There are 3 ways to turn a row about zero (a turn may also mirror it). The second row of each pair is the first, turned, with some noise. The first 30 pairs use one turn. New pairs use 3 turns, one after the other, and a turn may come again.
In the rows, zero is written as 128.
Known pairs, each followed by its turns in order:
| 112 |  88 | 125 | 114 | 150 |  83 | 173 |  91 | 116 |
| 134 | 135 | 122 |  91 | 160 |  77 |  91 | 108 |  88 | : Nos

| 113 | 126 | 134 |  86 | 166 | 107 | 159 |  79 | 161 |
| 106 | 158 |  64 | 139 |  97 | 143 | 108 | 130 |  96 | : vero

| 125 | 140 | 164 | 157 | 125 | 119 | 134 | 140 | 164 |
| 133 | 123 | 109 | 128 | 154 | 131 | 124 | 122 | 177 | : Nos

| 173 |  90 | 127 | 100 | 123 | 151 | 156 | 160 | 176 |
|  90 | 115 |  80 |  83 | 144 | 141 |  98 | 144 |  88 | : buza

|  91 | 117 |  96 | 167 | 145 | 154 | 162 | 137 | 165 |
| 163 | 126 |  82 | 154 | 168 | 155 | 135 | 121 | 156 | : vero

|  80 |  77 | 125 | 158 |  96 | 144 |  74 | 149 | 137 |
| 144 | 170 | 147 |  84 | 188 | 125 | 155 | 131 | 163 | : vero

| 178 |  83 | 142 | 115 | 149 | 169 | 104 | 169 | 182 |
|  65 | 141 | 103 |  69 | 128 | 128 | 118 | 176 |  96 | : buza

|  77 | 159 | 173 | 142 | 174 |  88 |  97 | 108 | 110 |
| 147 | 186 | 196 | 172 |  96 | 129 | 122 | 125 | 143 | : buza

| 167 | 152 |  84 |  96 |  79 |  90 | 100 | 162 | 143 |
| 117 | 181 |  90 | 179 |  95 | 145 | 124 | 186 | 114 | : Nos

|  75 |  79 | 152 | 127 | 113 | 182 | 132 | 160 | 178 |
| 190 | 172 | 114 |  88 | 170 | 164 | 121 | 160 | 152 | : vero

| 170 | 165 | 164 | 138 | 122 | 161 |  82 | 124 | 117 |
| 126 | 146 | 155 |  81 | 135 |  69 | 125 | 142 | 156 | : buza

| 150 |  94 |  85 |  76 | 109 | 149 | 179 | 170 | 174 |
|  85 | 186 | 147 | 153 | 111 | 168 |  61 | 111 | 117 | : Nos

| 103 | 136 | 102 | 100 | 150 | 179 | 126 | 147 | 105 |
| 105 | 132 | 160 | 128 |  88 | 149 | 151 |  92 | 106 | : Nos

| 103 | 145 | 169 | 163 |  82 | 178 | 114 |  84 | 103 |
| 107 |  43 | 136 |  96 | 104 | 120 | 150 | 150 | 157 | : Nos

| 148 | 179 | 158 | 131 |  89 | 107 | 180 | 116 | 140 |
| 114 |  84 | 131 | 166 | 136 | 140 |  97 | 179 |  88 | : vero

| 106 | 121 | 154 | 155 | 137 | 156 | 153 | 127 | 128 |
| 130 |  98 | 134 | 104 | 130 | 129 | 118 |  96 | 151 | : Nos

| 168 | 165 | 170 | 120 |  86 |  78 | 182 | 140 | 135 |
| 187 | 139 | 120 | 127 | 199 | 106 |  82 | 119 |  95 | : buza

| 147 |  85 |  78 | 176 |  88 |  77 | 123 | 158 | 172 |
| 137 | 147 | 127 | 186 | 176 |  59 | 153 | 158 | 170 | : vero

| 168 | 101 | 177 | 106 | 147 |  86 |  93 |  98 | 123 |
|  86 | 143 | 115 |  84 |  77 |  82 | 136 | 156 | 124 | : vero

| 132 | 161 | 150 | 164 | 118 | 109 | 108 | 146 |  84 |
| 173 | 116 | 103 | 111 |  98 | 120 | 165 | 151 | 149 | : Nos

| 130 |  79 | 107 | 134 | 128 | 135 |  98 | 119 | 152 |
| 131 | 164 | 110 | 116 | 139 | 102 | 125 | 117 | 167 | : vero

| 174 |  91 | 144 |  85 |  92 |  78 | 127 | 103 | 121 |
| 126 | 163 | 140 | 125 | 140 |  86 |  93 | 202 | 116 | : Nos

| 131 | 165 | 112 | 169 | 163 | 183 | 149 | 125 |  90 |
| 158 |  88 | 139 |  93 | 111 | 182 | 155 |  98 | 111 | : Nos

| 180 | 121 | 158 | 122 |  92 | 147 | 163 | 170 | 183 |
| 104 | 115 | 100 |  90 | 187 | 112 |  84 | 153 |  87 | : buza

|  84 | 136 | 154 | 182 | 106 | 173 |  86 | 138 | 168 |
|  70 | 110 | 180 | 156 | 148 |  96 | 131 | 172 | 147 | : buza

| 126 | 115 |  97 | 124 |  80 | 171 |  80 | 129 |  80 |
| 135 |  70 | 139 |  90 | 124 | 120 | 173 | 140 | 173 | : buza

| 132 | 135 | 107 | 158 | 178 | 110 | 159 |  81 |  95 |
| 157 | 148 | 100 | 175 |  80 | 104 | 142 |  95 | 127 | : buza

| 139 | 171 | 110 | 102 | 102 |  83 | 108 | 106 | 172 |
| 138 | 168 | 107 | 135 | 177 | 153 | 104 | 122 | 180 | : buza

| 159 | 107 | 151 | 106 | 100 |  96 |  82 | 174 |  77 |
| 131 | 133 | 196 |  99 |  99 |  72 | 157 | 140 | 113 | : vero

| 174 | 128 | 103 | 118 |  91 |  96 |  90 |  89 | 136 |
|  69 | 148 | 150 | 146 | 133 |  80 |  97 | 138 | 142 | : vero

New pairs. What belongs after each?
|  90 | 132 | 135 | 131 | 133 | 118 |  81 | 119 | 113 |
| 178 | 134 | 113 | 132 | 117 | 123 | 115 | 113 |  94 | : Nos vero Nos

| 108 | 159 | 139 | 132 | 163 | 111 |  81 | 147 | 113 |
| 127 | 122 | 125 | 126 | 154 |  88 | 163 | 100 | 158 | : Nos vero vero

| 177 |  99 | 152 | 146 | 162 | 163 |  89 | 135 | 181 |
|  69 | 133 | 164 | 182 | 147 | 106 | 170 | 123 | 149 | : vero Nos buza

| 102 | 155 | 113 | 132 |  75 | 140 | 129 | 141 | 139 |
| 172 | 135 | 169 | 143 | 155 | 139 | 113 | 128 | 132 | : vero buza buza

| 116 | 158 | 105 |  83 | 160 | 126 | 112 | 118 | 134 |
| 160 | 127 | 110 | 150 | 103 |  91 | 118 | 160 | 146 | : Nos buza buza

| 163 |  74 | 181 | 105 | 170 | 166 | 118 |  89 | 131 |
| 115 | 202 | 116 | 133 | 132 | 147 |  51 | 101 | 120 | : Nos Nos buza

| 171 | 174 | 110 | 125 | 118 |  99 | 181 | 110 | 136 |
| 140 | 130 | 125 | 125 | 124 |  71 |  78 | 157 | 171 | : Nos vero buza

|  94 | 107 |  98 |  77 |  99 | 169 | 105 | 129 | 126 |
| 144 | 126 |  94 | 145 | 148 | 187 | 129 | 173 | 140 | : Nos Nos buza

| 107 |  81 | 173 |  98 | 102 | 139 | 159 | 140 | 101 |
| 145 | 103 | 119 |  63 | 145 | 168 | 107 | 124 |  93 | : buza buza buza

| 145 | 119 |  99 |  82 |  88 | 100 | 181 |  89 | 145 |
|  75 | 147 |  83 | 149 | 106 | 135 |  83 |  91 | 107 | : buza buza Nos

|  95 | 139 | 173 | 176 | 139 | 123 | 102 |  85 | 174 |
| 176 | 148 | 110 |  75 | 148 | 133 | 158 |  87 | 176 | : buza buza Nos

| 157 | 124 |  94 | 168 |  80 | 136 |  99 |  95 | 149 |
| 105 |  99 | 147 | 156 | 103 | 108 | 166 |  78 | 133 | : buza buza buza

|  89 | 146 | 171 | 159 | 151 | 142 | 151 | 139 | 167 |
| 123 | 150 |  78 |  99 | 132 |  99 | 119 | 168 | 153 | : vero vero buza

| 107 |  76 | 157 |  77 | 179 | 165 | 139 | 130 | 117 |
| 184 | 146 | 178 | 110 | 149 | 149 | 130 |  86 |  91 | : Nos vero vero

| 137 | 131 |  85 |  82 | 175 | 133 | 166 | 137 |  87 |
| 114 | 177 | 105 | 149 | 146 |  72 | 101 | 135 | 173 | : buza buza vero

| 109 | 164 | 134 | 108 |  86 | 114 |  86 | 111 | 117 |
| 106 | 120 | 141 |  76 | 121 | 133 | 139 | 179 | 110 | : vero buza vero

| 156 | 145 | 141 | 118 | 101 |  88 | 108 |  92 | 134 |
| 146 |  78 | 116 |  85 | 117 | 145 | 129 | 157 | 132 | : vero buza vero

|  92 | 176 | 161 | 107 |  80 | 117 | 148 | 121 | 101 |
| 118 | 142 | 141 |  88 | 113 |  82 |  98 | 179 | 154 | : vero buza Nos

|  82 | 135 | 145 | 107 | 169 | 122 | 120 | 141 |  93 |
| 104 | 139 | 145 |  78 | 118 |  99 | 130 |  92 | 139 | : vero vero vero

| 121 |  86 | 129 |  88 |  89 | 162 |  85 | 154 |  98 |
| 119 | 144 | 159 |  90 | 121 | 150 | 139 | 115 |  43 | : Nos vero buza

| 144 | 107 | 173 | 180 |  94 | 172 | 122 | 118 | 125 |
| 184 | 155 | 187 | 118 | 125 | 145 | 154 | 105 | 127 | : Nos buza vero

|  85 | 137 | 170 |  85 | 145 | 174 | 144 | 149 | 106 |
| 152 | 151 | 171 | 100 | 107 |  99 | 120 | 187 | 152 | : buza buza vero

|  86 |  98 | 167 | 139 | 106 | 177 | 136 | 160 | 110 |
| 156 | 110 | 128 |  92 | 131 | 164 | 113 |  99 | 188 | : vero buza buza

|  84 | 158 | 153 | 157 | 121 |  97 | 178 |  82 | 167 |
|  84 |  76 | 118 | 111 | 147 | 135 | 181 |  92 |  84 | : Nos Nos vero

| 154 |  90 |  87 | 154 | 124 | 135 | 179 | 108 | 107 |
| 153 | 125 | 144 | 119 | 163 | 108 | 108 | 145 |  63 | : Nos Nos buza

|  93 |  91 | 120 | 178 | 118 | 132 | 140 | 109 | 148 |
| 150 | 158 | 137 | 113 | 176 | 153 |  97 | 107 | 120 | : buza vero Nos

| 152 | 163 |  86 | 133 | 105 | 177 | 150 |  85 | 131 |
| 173 | 139 | 152 | 163 | 167 | 157 | 132 | 185 | 128 | : vero buza vero

| 153 |  94 | 106 | 179 |  97 | 139 | 103 | 106 | 130 |
| 120 | 115 |  70 | 125 |  96 | 179 | 113 | 117 | 120 | : vero vero Nos

| 127 | 105 |  74 | 118 | 171 | 131 | 104 | 126 | 170 |
| 155 | 121 |  78 |  98 |  85 | 142 | 109 | 138 | 108 | : Nos Nos buza

| 121 |  79 | 163 | 119 | 145 | 111 |  81 | 104 |  73 |
| 155 | 151 | 182 | 144 | 134 | 164 | 113 | 174 | 171 | : buza Nos vero

| 100 | 153 |  83 | 127 | 152 | 119 | 126 | 111 | 168 |
| 114 |  99 | 161 | 150 | 160 | 145 | 128 |  82 | 124 | : vero vero Nos

| 120 | 165 | 178 |  84 | 151 |  75 | 173 |  96 | 111 |
| 117 | 123 | 120 | 139 |  76 |  98 |  81 | 211 | 142 | : vero Nos Nos

